The groups are shells around one centre, one inside the other: the same stretched ball of 6 dimensions in 9 sizes.
Known rows, each followed by its group:
[ 1.62  0.84  4.38  2.33 -0.33 -2.06 -3.71  0.13 -1.52  0.01  2.26] | Z
[-4.81  4.00  0.14  2.48 -0.72 -2.26 -1.62 -0.15 -2.32  6.55 -1.51] | U
[-0.49 -0.21 -2.42  1.00  1.90  0.31 -0.89  0.50  1.35 -3.17 -2.46] | S
[-2.16 -0.92 -1.27  1.62 -2.30 -1.50 -3.23 -0.09 -0.22  2.40 -0.50] | H
[ 0.81  1.21  1.32  0.90  4.41 -0.24 -1.13  0.26  0.64 -3.16 -2.74] | S
[-1.35  0.91  0.63  1.88  1.64 -2.22 -3.52  0.12 -0.23  1.04 -2.84] | F
[-1.85  3.72 -1.18  2.95  5.46 -1.79 -2.17  1.28  0.33 -1.78 -5.91] | U
[-1.43 -0.77  2.08 -0.01 -3.40  4.12  1.45  0.03 -0.50  3.08  3.17] | C
[-1.07  1.47  2.22 -0.30 -1.88  0.21  1.27 -1.44 -1.91  3.16  3.36] | U
[ 1.60 -2.15  0.13  0.55 -2.05  0.54 -1.27 -0.16  0.36 -2.59  2.93] | Z
[ 0.78  0.17  3.59  2.30 -2.08  0.68 -2.28  0.80 -1.10  0.66  3.17] | H
[-0.80  1.22  4.76  1.11 -1.75  3.61  0.80  0.60 -1.36  3.23  3.00] | M
[-0.19  1.85  0.62  1.20  2.58 -3.20 -2.30 -0.69 -0.66 -0.69 -1.70] | H
[-3.72  3.63  0.74  2.64 -2.55 -0.23 -0.30  0.33 -2.46  5.55  1.53] | H
[ 1.22 -0.15  5.03 -0.56  2.64  0.96 -0.83 -0.69 -0.04 -0.06 -0.43] | Z
[ 0.79 -3.00  1.03 -0.51 -1.36  3.05 -0.22 -0.05  1.19 -1.32  1.43] | F
[-1.53  0.11  3.54 -0.23 -2.00  5.02  2.26  0.14 -0.61  3.55  2.47] | D
[ 1.22  1.75  2.19  3.21  1.96 -0.87 -3.06  1.44 -0.39 -2.67 -0.37] | M
[-3.29 -0.07 -1.35  0.47 -1.12 -0.54 -1.19 -0.71 -0.20  3.55 -1.58] | C
[-2.87  3.27  0.13  2.84 -1.14  0.04 -0.55  0.83 -1.61  3.04  0.43] | B
[-2.86  2.51  0.22  2.51 -2.90 -1.09 -1.20  0.09 -2.12  4.27  1.87] | F
[-2.26  3.21 -3.65  2.83  4.64 -1.28 -1.36  1.35  0.88 -2.78 -5.74] | U
[ 0.15 -0.84 -0.79 -0.99  1.41  1.10  0.94 -0.85  0.97 -2.32 -0.57] | D
[ 0.38 -0.52 -1.76  1.58  2.52 -0.37 -2.25  0.79  1.51 -4.21 -2.82] | S
[-0.52  1.36  2.55  1.34  1.18 -2.14 -2.67 -0.45 -1.07  1.54 -0.78] | C
[-2.38  0.97  1.05  0.13 -2.04 -1.38 -0.63 -1.51 -1.73  4.70  1.35] | C
[-3.32  2.95 -0.03  2.31  0.34 -1.85 -1.89  0.12 -1.37  3.75 -1.94] | C
[-1.62  1.22 -0.25 -0.50  0.09  0.81  1.79 -1.04 -0.53  1.15  0.50] | H
[ 1.17 -1.62  0.86  1.49  0.50 -0.65 -3.48  0.47  0.76 -2.38 -0.56] | S
[-0.48  0.32 -0.20  0.87  0.30  3.25  1.24  0.89  0.66 -1.69  0.25] | F
[ 4.16 -1.70  3.38  1.13  4.19  0.00 -3.54  0.83  1.64 -6.63 -1.46] | Z
[ 1.67 -0.58  4.33 -0.93  1.16  5.76  2.80  0.30  0.66 -1.98  2.13] | U
[ 0.18 -1.48  1.33  1.25  0.11 -0.07 -3.18  0.38  0.57 -0.45 -0.87] | F
[-3.83  2.52 -0.75  0.78  0.52  1.71  1.48  0.11 -0.53  3.32 -1.79] | C
[-0.31 -0.37  2.57  2.05 -2.70  2.18 -1.51  1.07 -0.58  1.43  2.60] | Z
[-1.21  0.35 -1.36  0.95 -2.60 -0.91 -0.54 -0.65 -0.91  0.94  2.27] | M
[ 2.00 -1.30  6.84 -0.80 -2.16  3.34  0.60 -0.73 -1.09  1.54  5.30] | Z
[-1.31  1.57 -0.88  2.76  2.57 -3.71 -4.42  0.42 -0.08 -0.44 -3.97] | D
[ 1.64 -0.14 -0.44  0.65  4.33  2.38  0.29  1.06  2.06 -6.41 -2.47] | M
[-2.44 -0.63  0.14  0.71 -2.93 -2.44 -2.91 -1.27 -1.18  4.68  0.56] | H
[-1.38  0.54 -2.13  1.92 -1.32  0.35 -0.74  0.66  0.00 -0.60  0.41] | D
[-2.71 -1.38  0.23 -0.40 -3.34  2.83  0.69 -0.53 -0.10  4.15  1.31] | B
[ 1.19 -3.02  0.03 -1.28  1.39  1.70 -0.40 -0.62  1.94 -3.22 -1.04] | B
[-3.31 -0.04 -3.87  1.70 -0.19 -2.38 -3.00 -0.04  0.46  1.43 -3.55] | U
[-0.97  0.25  3.83  0.59 -4.47  3.38  1.18 -0.08 -1.77  4.20  5.30] | D
[-4.50  1.11 -2.23  0.50 -3.14 -0.07  0.57 -0.92 -1.18  5.33  0.42] | B
[-1.32 -1.96 -0.19 -0.15 -2.12  0.31 -1.40 -0.78  0.19  1.90  0.45] | S
[-3.28  1.86 -1.25  0.08  1.47 -0.50  0.40 -0.85 -0.33  2.59 -2.76] | B
[-1.80 -0.42  0.75  0.08 -2.52 -2.90 -2.43 -1.86 -1.46  4.34  1.18] | M
[-4.31  3.36 -1.60  1.90 -1.67 -1.28 -0.02 -0.35 -1.92  4.75 -0.05] | D
[-0.49  0.56 -0.63  2.17 -1.15  0.24 -1.25  0.76 -0.25 -0.89  1.07] | F
[ 1.38 -2.30  5.05 -1.68 -3.01  4.93  2.17 -0.85 -0.35  1.28  5.42] | M
[-0.55  2.17  0.47  2.34  1.37 -2.61 -2.58  0.15 -0.92 -0.30 -0.91] | S
[-0.69  1.22 -1.48  0.38  3.16 -0.54  0.00 -0.30  0.60 -2.29 -2.67] | B

New rows. What belongs after each?
[-0.33  0.12  3.27  0.13 -3.60  4.44  2.36  0.05 -1.16  2.25  5.29] | Z
[-4.49  2.63 -0.38  1.47 -1.01 -2.23 -1.45 -0.79 -1.81  6.15 -1.46] | H
[-2.44  2.66  0.33  2.29 -2.49  0.38  0.03  0.41 -1.83  3.19  2.24] | D
[-0.87  1.28 -1.03  3.19 -0.25 -3.67 -4.20  0.45 -0.80 -0.21 -0.77] | D
[-2.78 -0.77  0.11  1.04 -4.33  1.31 -0.92 -0.07 -0.81  4.55  1.91] | D
[-1.22  0.48  0.05  1.70  1.95 -1.40 -3.04  0.33  0.31  0.11 -3.22] | S
[-1.65  2.56 -0.54  1.23  1.90  1.01  0.91  0.44 -0.19 -0.37 -1.40] | C
[-1.79  0.99  2.71 -0.62 -2.84  2.88  2.59 -1.01 -1.61  4.34  3.82] | B
[ 1.03 -1.06  5.82 -1.42 -1.50  1.87  0.43 -1.54 -1.14  2.57  3.85] | M
[ 0.02 -0.39 -1.56  1.19  4.43 -0.03 -2.16  0.89  2.10 -4.28 -5.06] | B
[ 0.53  0.49 -0.35  1.81  2.09 -3.70 -3.89 -0.19  0.03 -2.30 -1.95] | F
[-3.49  2.44 -2.04  1.59  1.32  1.76  0.90  0.91  0.19  1.15 -2.84] | B
[ 0.30 -2.48  1.67 -0.96 -1.03  4.75  1.35  0.09  1.17 -0.62  1.44] | B
[-0.13  1.48 -0.91  1.84  0.92 -1.15 -1.21  0.30 -0.25 -2.05 -0.21] | B
[-2.15 -1.08 -1.57 -0.52  0.81  0.68 -0.40 -0.64  1.08  0.79 -2.79] | B
[ 1.17 -1.81  3.51 -1.75 -0.18  5.57  2.79 -0.33  0.79 -0.93  2.44] | H
[-0.02 -0.16 -0.37  1.22 -0.30 -2.70 -2.84 -0.65 -0.37 -0.60  0.12] | S
[ 0.41 -3.12  0.52 -1.56  0.13  4.51  1.33 -0.18  1.94 -1.91 -0.02] | M
[ 1.86 -2.09  4.91 -2.05  0.11  3.04  1.01 -1.27  0.19 -0.16  2.49] | H
[ 1.24 -3.08  3.24 -0.25 -1.74  3.36 -0.86  0.15  0.74 -0.33  2.22] | H
[-2.67  3.22  0.36  2.51  0.77  0.81 -0.27  1.09 -0.91  2.00 -1.29] | F
[ 0.04 -2.56 -2.02 -0.69  0.12  0.79 -0.56 -0.62  1.62 -2.45 -0.91] | H
[ 0.68  0.50  2.23  0.21  3.97 -1.27 -1.97 -0.55  0.32 -1.54 -2.74] | D
[ 3.26 -1.89  4.40  0.66 -0.05  0.38 -2.62  0.00  0.09 -2.65  2.53] | B
[-3.54  0.30 -0.85  0.98 -3.96  1.86  0.45 -0.03 -0.88  4.62  1.68] | F
[-0.41 -0.98  1.54  0.06 -3.22 -1.16 -1.53 -1.42 -1.24  2.62  3.19] | C
[-1.41  1.20  2.63  0.38 -3.62  0.83  0.82 -0.99 -2.23  4.36  4.46] | B
[-3.00  1.40  2.03  1.16 -4.40 -0.23 -0.63 -0.79 -2.52  6.73  3.31] | C
[-1.85  2.42  4.52  1.26 -2.87  2.48  1.09  0.10 -2.46  5.35  3.93] | Z
[-3.16 -0.50  0.58 -0.32 -6.05  2.72  1.74 -0.96 -1.55  6.20  4.63] | H
[-1.85  0.83 -0.74  1.61 -1.02 -3.24 -2.91 -0.75 -1.05  2.18 -0.39] | S
[-0.25 -0.99  1.49 -1.03 -0.86  5.03  2.89 -0.12  0.58 -0.17  2.02] | B
[ 0.23 -1.97 -1.49  0.30 -1.24  1.08 -0.62 -0.08  0.94 -2.15  0.89] | D
[ 0.63 -2.18  4.56 -1.90 -1.03  4.12  1.42 -0.97  0.17  1.55  2.48] | D
[-0.56  0.32  0.19 -0.63  2.93  0.45  0.35 -0.76  0.68 -1.10 -2.34] | C
[ 0.41  0.43  0.67  1.80  1.10  2.11 -0.57  1.33  0.63 -2.61 -0.25] | C
[-2.19  1.65  2.51 -0.52 -0.93  0.63  1.27 -1.43 -1.69  4.63  1.48] | D
[ 3.35 -1.43  2.76 -0.69  4.21 -0.28 -1.59 -0.67  1.27 -5.30 -1.19] | Z
[ 1.26 -1.06  5.28 -0.23 -1.03 -0.11 -1.84 -1.13 -1.06  1.85  2.71] | D
[-0.71 -1.63  2.39 -0.63 -2.53  4.16  1.25 -0.22  0.05  2.13  2.57] | S
[-2.88  2.84 -2.12  3.61 -0.42 -4.89 -4.20  0.18 -1.55  2.28 -1.76] | U
[-1.42 -0.22  3.83 -1.11 -2.07  2.80  1.46 -1.17 -1.09  4.57  2.60] | C
[-1.77 -0.27 -1.48  0.59 -1.51  2.17  0.73  0.20  0.33  0.46  0.51] | S
[ 0.35 -2.81  0.85 -0.87 -0.34  1.53 -0.90 -0.64  1.10 -0.71  0.00] | S
[-0.14 -0.24  3.50 -1.09  0.58 -0.82 -0.84 -1.83 -0.82  2.35  0.44] | U
[ 1.37 -0.72  4.71  1.76 -0.69  0.37 -3.27  0.58 -0.56  0.39  1.67] | Z
[-2.15  1.16 -0.21  1.39 -3.21 -1.37 -1.00 -0.71 -1.77  3.48  2.39] | C
[-3.15 -0.19 -0.80 -1.58 -2.59  3.38  3.43 -1.29 -0.33  3.83  1.64] | Z
[-3.22  2.75 -1.98  0.76  2.56  0.69  1.29  0.05  0.08  0.83 -3.36] | D
[-0.85 -0.31 -2.10  0.28  0.59 -3.21 -2.20 -1.29  0.09 -0.59 -1.48] | Z
[-1.00  0.14  3.63  1.46 -0.95  0.63 -2.31  0.27 -0.84  3.22  0.48] | M
[-0.65 -0.71  2.67 -1.65 -0.53 -0.33 -0.02 -2.18 -0.82  2.98  1.16] | U
[-0.18 -3.21  1.55 -0.79 -3.26  3.54  0.18 -0.36  0.55  1.29  2.67] | H
